Each new row is followed by what is left after taking away its nearest point in the smallest flat space through zero that holds the last named rows.
(in the rows, 128 means zero)

z_807 (4 x 9):
[[142 110 149 152 128 100 157 158 130]
 [131 148  91 124 107 105 141 122 118]
 [138 101 136 133 131 147 147 168 144]
 [141 163 151 152 140 116 111 145 114]]
New rows:
[109 141 135  86 127 155 144 119 112] -> [117 142 147 102 128 135 154 132 108]
[118 112 113  97 121 132 166 110 137] -> [128 140 136 115 135 132 146 125 128]
[147 108 158 117 114 110 117 152 127] -> [141 120 138 105 108 117 108 138 124]
[129 169 123 149 142 165 168 125 114] -> [121 148 133 146 143 156 174 108 117]
[148  86 126 173 111 125 137 107 134] -> [150 114 116 169 113 142 117 110 129]

z_350 (4 x 9):
[[144 146 152 125 114 141 142 103 139]
 [114 127 125 140 109  98 149 146  92]
 [ 99 137 150 111 120 141 139 140 114]
 [108 131 147 107 134 122 146 128 117]]
New rows:
[110 138 122 157 134 139 124 122 141] -> [107 137 126 151 139 128 134 118 136]
[135 129 135 127 119 102 134 104 135] -> [120 127 130 126 119 119 119 122 134]
[132 147 115 134 181  83 122 141 106] -> [135 168 134 138 154 123 117 137 116]
[127 114 145 121 124  85 106 124 159] -> [119 121 151 125 108  99 105 134 153]

z_170 (4 x 9):
[[111  96 157 118 122 145 100 111 107]
 [100 120 129 132 138 116 152 108 125]
 [132 126 149 161 177 105 133 104 106]
 [112 136 109 155 124 102 182 117 129]]
New rows:
[137 137 103 145 133 140  96 126 144] -> [119 127 105 148 129 136 109 114 139]
[109 106 114 148  99 120 131  98 128] -> [129 123 112 137 124 121 112 111 141]
[159 117 115 125 124 132 117 148 151] -> [137 105 123 131 132 125 130 129 142]
[134 125  99 133 103 121 138 102 129] -> [139 126 109 125 124 124 119 101 129]
[139 143 110 115 100 126 120 155 115] -> [123 135 122 119 127 117 124 135 107]

z_796 (4 x 9):
[[109 106 132 136 123 152  91 123 163]
 [144  96  78 171 104 139  94 146 129]
 [ 81 122 144 162 144 118  88 115 120]
 [141 103 110 180 107 123 108 116 144]]
New rows:
[121 128 155 114 132 122 153 113 127] -> [123 115 131 127 125 130 135 127 123]
[129 144 176 154 130 132 117 129 150] -> [141 145 150 144 127 137 121 152 130]
[147 148 123 123 121 138 118 117 176] -> [134 158 117 130 133 124 115 127 141]
[136 149 117 134 138 112 101 169 154] -> [138 155 130 134 140 103 113 158 156]
[121 126 121 130 103 111 128 120 123] -> [117 127 124 118 106 118 127 123 126]
[113 114 121 126 114 120 149 134 101] -> [111 108 129 124 111 128 143 127 121]

z_453 (4 x 9):
[[132 142 132  95 138 138 151  99 125]
 [131 183 118 126 115  96 127  74 119]
 [110 172 129 156 144 124 110 103 104]
 [118 143 128 106 180 108 108  79 154]]
New rows:
[ 94 124  99 120 151 155 133 143 120] -> [104 130  90 119 128 131 132 135 128]
[139 118 176 144 136  99 116 132 122] -> [143 122 178 132 131 107 130 127 117]
[112 144 121 131 114 122 104 141 121] -> [115 136 124 111 121 130 115 137 127]
[155 126 121 106 113 113 140 119 121] -> [141 124 126 125 134 123 124 129 115]
[125 130 137  89 154 112 130 174 127] -> [125 151 133 102 140 102 127 165 116]
[158 155 124 139 118 144 147 141  94] -> [157 136 122 131 142 127 128 137 125]

z_557 (4 x 9):
[[165 163 154 111 152 124 122 121  75]
 [161 127 140 131  99  90 109 154 129]
 [144 150 112 127 147  98 120 138 126]
 [111 147 119 137 135 120 107 155 116]]
New rows:
[123 124 151 155  97  95 129 123 163] -> [115 145 151 148 127 113 132 112 137]
[145 152 128 143 117 144 145 140 138] -> [141 152 126 144 119 146 145 140 139]
[139 128 115  95  94 135  80 111 111] -> [129 129  98  96 108 136  88 104 123]
[123 127 114 122 164 125 151 129 132] -> [127 118 133 125 138 125 140 142 125]
[125 126 139 115 130 123 139 168 123] -> [126 122 135 111 137 128 150 154 130]
[147 143 144 115 111 121 119 109 138] -> [124 146 132 121 119 129 116 115 140]

z_638 (4 x 9):
[[164 143 121 161 104 127 157 118  96]
 [129 155 100 114 149 177 121 130 133]
 [166 114 106 122 111 132 133 148 135]
 [110 119 102 105 145 132 150 127 155]]
New rows:
[117 106 126 152 127 111 132 112 122] -> [125 112 116 143 132 132 119 121 126]
[109  95 141 142 138 148 112 112 115] -> [124  91 126 141 132 150 126 116 118]
[148 124 138 134 154 136 125  94 133] -> [152 115 137 130 150 130 124 100 138]
[112 143 166 140 114 158 171 135 137] -> [121 131 165 130 110 157 156 150 147]
[125 137 127 124 147 118 142 107 123] -> [139 130 129 120 140 120 126 120 125]

z_105 (4 x 9):
[[122  97 110 173 128 111 131 134 128]
 [115 127 130 128 106 149 121 136 115]
 [ 94 123 106 146 123  97 122 109 111]
 [141 128 113 146 150 112 126 121 147]]
New rows:
[120 125 130 107  91 136 130 127 120] -> [135 124 120 121 111 123 130 123 138]
[148 129 123 120 118 151 167 129 120] -> [137 135 107 129 122 139 159 117 120]
[129 117 125 125 147 127 152 125 132] -> [120 125 120 125 137 140 141 124 128]
[100 126 162 110 152 127 133 141 137] -> [ 97 126 146 130 151 133 121 141 142]
[149 131 133  96 115 130  93 145 118] -> [145 118 123 115 121 111  97 142 119]

z_333 (4 x 9):
[[132 136 158 152 134 140 163 114 155]
 [140 107 147 126 152 140 176 152 125]
 [157 141  95 133 139 170 134 140 136]
 [130  81  71 135 147 143 136 129 136]]
New rows:
[133 109  99 153 111 106 141 153 119] -> [136 132 117 156 104 108 139 149 123]
[ 93 129 125 127 127  80 124 163 126] -> [110 145 115 142 132 109 134 159 144]
[176 124  92 109 133 118 176 131 105] -> [158 139 109 119 115  98 157 104 116]
[129 127 138 124 132 166 108 131 149] -> [119 114 145 118 132 151 108 133 141]
[142 136 124 129 119 130 128 129 126] -> [136 126 126 130 120 123 131 127 126]
[123 125 110 171 133 134 170 132 152] -> [118 140 116 147 120 116 140 145 124]

z_144 (4 x 9):
[[106 116 121 143 138 128 113  94 152]
 [108 142 183 153  95 115 124 114 113]
 [109 196 148 123 112 114 119 110 174]
 [ 96 145 167 126 141 131 134  88 130]]
New rows:
[149 145 138 107 149  99 142 129 112] -> [142 128 129 128 141  94 126 119 123]
[140 140 118 119 121 117 146 127 105] -> [131 134 114 129 122 116 137 113 116]
[135 146  98 139 146 103 110 162 116] -> [117 143 120 143 154 106 113 139 109]

z_890 (4 x 9):
[[150 100 135 112  89 147 143 160 129]
 [130 156 126 100 133 118 134 132 134]
 [122 133 146 105 161 150 116 178 156]
 [123 142 133 165 131 132 146 148 122]]
New rows:
[146 115 140 127 152 125 133 124 134] -> [149 120 138 129 144 121 141 123 130]
[126  94 145 108 116 123 140 116 114] -> [116 117 148 120 136 120 144 125 117]
[126 122 130 131 144 102 134 138 147] -> [130 115 128 131 133 102 137 133 143]
[145 130 124 130  93 113 145 122 127] -> [132 128 130 132 125 120 125 128 139]
[ 99 124 133 120 126 107  80 125 124] -> [107 133 135 128 108 109 103 144 118]

z_261 (4 x 9):
[[140 158 136 148 115 161 139  97 138]
 [ 88 150 133 107  99 164 160  90 116]
 [162 171 151 103 120 162 160  93 138]
 [155 106 130 136 146 152 142  99 100]]
New rows:
[128 148 156 131 102 137 152 139 159] -> [128 113 148 137 118 131 148 141 136]
[136  92  98 135 115 152 134 135 128] -> [139 111 104 121 109 147 136 141 143]
[122 146 116 141 156 135 107 104 107] -> [120 153 119 123 154 124 108 116 114]
[154 134 127 163 121 113 118 123 116] -> [135 136 129 133 114 110 130 124 110]

z_654 (4 x 9):
[[121 103 134 145 157 122 136 107 140]
 [153 142 100  81 124 108 115 146 147]
 [135  97 118 156 121 136 118 110 112]
 [171 128 196 141  90  95  91 123 138]]
New rows:
[138 123 102 118 130 110 153 141 158] -> [133 124 122 141 113 121 151 138 141]
[ 99 159 134 102 111 139 131 131 134] -> [113 127 128 118 117 132 120 111 136]
[113 154 122 151 114  95 161 159  97] -> [128 132 115 151 125  80 152 146 110]

z_264 (4 x 9):
[[159  92 130 167 115  92 132 107 129]
 [162 119 152 140 117 117 175  66 163]
 [142 153 140  95  97 116 130 108 156]
 [147 149 111 162 135  64 144 110 147]]
New rows:
[156 131 118 127 139  91 103 110 131] -> [142 127 125 116 150 127 110 113 125]
[136 132 125 109 136 156 125 107 135] -> [139 129 114 124 137 135 115 116 129]
[134 126 108 133 149 131 165 147 126] -> [142 121 115 118 124 128 150 147 129]
[119 175 108 109 127 107 116 144 120] -> [132 133 125 126 126 128 131 123 115]
[121 133 119 108 134 129 142 136 119] -> [130 122 121 116 128 122 141 131 119]
[138 141 119 136 132 135  82 118 122] -> [140 141 124 138 138 142  97 105 128]

z_693 (4 x 9):
[[112 125 121 128 120 157 159 151 118]
 [ 99 128 132 124 125 122 134 120 169]
 [142 118 148 126 135 108 147  99 141]
 [138 125 192 123 128 140 138  98 134]]
New rows:
[148 168 142 138 122 150 132 166 122] -> [149 162 135 137 128 122 139 149 145]
[133  80 116 153 109 119  86 130 125] -> [126  74 129 151 106 131 113 128 130]
[129 139 114 103 124 125 112 142 131] -> [135 133 128 102 125 126 129 133 131]
[133 124 128 142  98 118 123 136  84] -> [115 123 134 139  97 110 128 126 114]
[131 157 116 127 129 122 139 104 120] -> [124 160 120 126 126 131 136 109 121]

z_514 (4 x 9):
[[115 123 148 139 167 114 117 131 122]
 [127 129 127 120 177  91 118 148 145]
 [121 144 115 100 147 144  99 115 139]
 [107 170 113  90 134 111 127 118 123]]
New rows:
[119 119 169 106 114 127 114 132 116] -> [129 117 159 101 112 122 115 140 128]
[106  85 146 133 135 159 165 158 138] -> [ 96 110 133 106 137 154 160 151 139]
[ 77 151 150 142 127 109 136 126 137] -> [100 134 134 141 117 128 127 132 160]
[159 138 104 118 113 144 150  92 136] -> [149 131 123 132 144 127 147  98 129]
[120 128 128  92 111 127 127 133 140] -> [118 115 143 110 120 127 127 135 133]
[134 105 144 140 109  97 112 138 116] -> [130 118 134 122 110 108 100 128 120]

z_394 (4 x 9):
[[138 126 113 132 190  98 130 105  89]
 [160 104 124 174 166 106  92 111 119]
 [139 113 164 147 156 130 116 114 130]
 [161  73 129 131 170 114 131 101  96]]
New rows:
[130 107 157 102 112 147 136  98 153] -> [129 131 123 117 125 125 122 100 144]
[156 146 120 131 174 110  98 118 148] -> [149 134 122 103 141 128 120 127 154]
[123 120 106 107 107 132 119 129 120] -> [122 127 128 119 127 132 111 123 123]
[138 108 126 125 143 111  89 121 104] -> [121 125 135 110 124 124 100 131 115]

z_195 (4 x 9):
[[166 149 115 111 141  95 134 114 174]
 [115 136  80 124 124  96 125 117 129]
 [ 87 138  97 139 148  78 122 134 157]
 [127 163  82 123 113  92 109 138 127]]
New rows:
[102 127 140 140 128 146 109 100 144] -> [117 140 131 133 119 143 104 101 142]
[144 119  83 115 130 125 135 115 150] -> [130 121 114 128 129 143 125 140 140]
[103 127 108 106 117 126  94 128  79] -> [124 124 136 102 141 122 106 122 119]
[106 126 128 119 105 147 131 126 128] -> [115 133 129 116 111 138 132 126 143]

z_753 (4 x 9):
[[150 107 142 130 105 155 137 137 102]
 [158 147 141  95 130 129 148 141 121]
 [158 168 159 128 128 169 165 133 146]
 [149 143 147 125  62 134 153 160 129]]
New rows:
[141 152 123 132  76 134  81 138 129] -> [145 152 122 124 118 142  79 123 125]
[139  99 107 137 121 119 138 130 131] -> [142 114 111 134 131 123 145 128 141]
[123 136 107 120 107 137 129 126 136] -> [126 131 107 117 121 142 128 121 130]
[115 118 155  74 103 139 115 102 130] -> [105 122 154  88 108 144 113  95 141]
[112 142 125 111 104 111  96 110 116] -> [123 147 136 116 114 136 106 105 116]

z_64 (4 x 9):
[[115 159 176 124 145 162 139 125 115]
 [102  81 136 131  80 166 129 117 159]
 [116 112  93 118 117 133 113 170 109]
 [114 126 154 121 155 151  84 142 159]]
New rows:
[154 132 126 148 130 128 121 127 130] -> [147 129 128 146 124 139 123 133 126]
[128 127 129 141  97 129 116 125 160] -> [131 147 129 137 110 126 122 136 137]
[146 136 118 137 110 139 127 137 140] -> [147 143 124 136 117 140 127 137 138]
[139 141 143 150 131 132  80 133 117] -> [140 134 136 154 110 130 100 123 110]

z_302 (4 x 9):
[[141 154 128 121 165 130 124 117 144]
 [145 131 158 129 145 168 144 134 143]
 [103 150 124 121 123 123 103 155 147]
 [113  95 119 138 117 157 135 120 127]]
New rows:
[124 107 156 113 153 122 122 147 123] -> [118 102 143 114 153 117 119 139 120]
[141 146 160 141 141 135 120 123 149] -> [127 128 141 145 124 123 117 116 137]
[123 131 129 161 129 115 124 118  96] -> [119 139 136 159 136 131 120 127 110]
[158 117 136 151 119 151 131 146 133] -> [149 126 115 147 125 130 117 138 134]
[ 97 111 147 104 156 116 122 103 118] -> [ 98 113 160 104 146 118 124 117 117]
[136 128  95 124 114 158 125 140 130] -> [150 138 102 121 117 143 128 139 123]

z_930 (4 x 9):
[[148 102 121 149  94 122 117 128 180]
 [ 88 118 139 153 110 107 123 139 117]
 [154 126 121 128  81  93 148 108 150]
 [148 102 112 130 108  97 118 133 114]]
New rows:
[133 128 121 148 149 135 118 159 150] -> [134 141 122 138 138 116 136 148 134]
[157 158 148 110 135 128 129 159 118] -> [145 148 151 126 121 121 123 164 129]
[136 125 158 101 160 140 161 108 132] -> [129  99 154 120 143 122 145 121 132]

z_628 (4 x 9):
[[116 142 102 143 128 131 123  93 131]
 [152 147 120 134 110 111  75 116 168]
 [104 164 116 162 158 153 133 107 154]
 [129 147 106 116 133 101 133 123  99]]
New rows:
[ 88 116 167 157  98 114  78 132 128] -> [ 79 131 158 154 115 107  98 135 106]
[136 124 116 124 140 140 103  88 133] -> [139 122 132 114 150 138 117 115 123]
[118 114 112 113 137 108 114 136 107] -> [113 115 120 126 142 125 112 135 127]

z_89 (4 x 9):
[[124 136 166 127 121 136 141 151 135]
 [142 139 129 122 145 107 135 121 134]
 [130 136 152 115 118 100 151 109 113]
 [105 120 131 124 126 144 148 146 141]]
New rows:
[118 128 128 149 119 129 125 122 138] -> [121 131 130 147 123 123 129 120 140]
[111 145  82 128 122 141 138 129 120] -> [126 160 113 129 120 133 136 135 118]
[137 119 108 110 126 126 128 118 134] -> [138 123 127 112 120 132 127 128 134]
[153 126 117 127 116 116 128 135 107] -> [144 124 117 125 120 124 138 147 118]

z_298 (4 x 9):
[[135 116 137 105  86 168  96  92 143]
 [123 120 105 110 155 151 138 133 156]
 [ 91 156 126  94 112 141 117  96 154]
 [131 164 110  95  89 129 124 124 159]]
New rows:
[157 102 125 150 121 177 108 127  98] -> [126 145 114 137 128 149 124 132 110]
[124  98 170 106 127 117 111 117 149] -> [131 109 158 108 132 102 124 136 152]
[ 94 131 135 152 121 145 104 104 121] -> [119 135 114 151 123 138 118 132 131]

z_183 (4 x 9):
[[135 139 126 122 149 151 136 139 145]
 [138 111 104 106 119 120 157 123 119]
 [130 116 120 125 131 141 111 126 147]
 [103 100 137 136 113 145 158 115 146]]
New rows:
[145 130 122 143 133 127 115 117  97] -> [138 122 124 143 135 143 128 116 111]
[137 120 111 125 160 122 154 127 118] -> [126 116 123 140 153 121 130 122 123]
[105  96 102 141 147 100 148 121 120] -> [110 115 110 146 163 109 131 131 127]
[155 137 114 149 143 158 147 145 112] -> [145 119 117 158 125 147 130 133 110]
[103 148 156 149 138 154  97 137 119] -> [117 126 125 122 128 144 123 131 110]
[103 133 142 100 144 158 123 145 160] -> [106 131 137  98 126 125 122 138 129]

z_190 (4 x 9):
[[133 105 124 129 125 149 155  96 108]
 [144 150 147 132  96 120  96 159  71]
 [123 126 121 132 143 109 134 136 127]
 [146  97  95 145 130 117  99 128  84]]
New rows:
[149 130 136 162 144 133 134 120 154] -> [153 134 141 163 137 130 131 126 136]
[ 99  69 133 109 164 162 127 137 114] -> [ 97  93 150 105 154 156 116 158 116]
[146 143 142 142 125 125 138 124 125] -> [147 136 132 144 130 124 131 122 133]
[105 123 102 141 119 169  85 130 142] -> [ 94 133 118 141 130 148 126 137 120]
[130 124 137 103 144  97 163 137 110] -> [140 120 130 101 128 121 128 130 128]
[155 122 122 117 137 112 126 119 122] -> [153 131 131 113 132 117 128 120 130]

z_792 (4 x 9):
[[147 126 117 102  94 135 186 141 131]
 [123 106  87 129 104 156 148 113 101]
 [114 164  93 127 115 133 140 107 116]
 [120 139 131  93 144 128 151 100 120]]
New rows:
[138 111 145 140  99 156 120  99 107] -> [140 136 157 135 103 142 122 105 121]
[146 136 119 125 139 138 152 138 116] -> [142 135 123 134 147 135 134 138 117]
[103 156 134 103 161 136 131 106 151] -> [116 128 123 126 135 147 130 132 151]
[160 151 112  98 100 114 113 101 139] -> [162 125 120 106 107 119  99 105 136]
[155 115  96 143 158 139 131 157 141] -> [148 129  97 130 168 135 135 143 139]
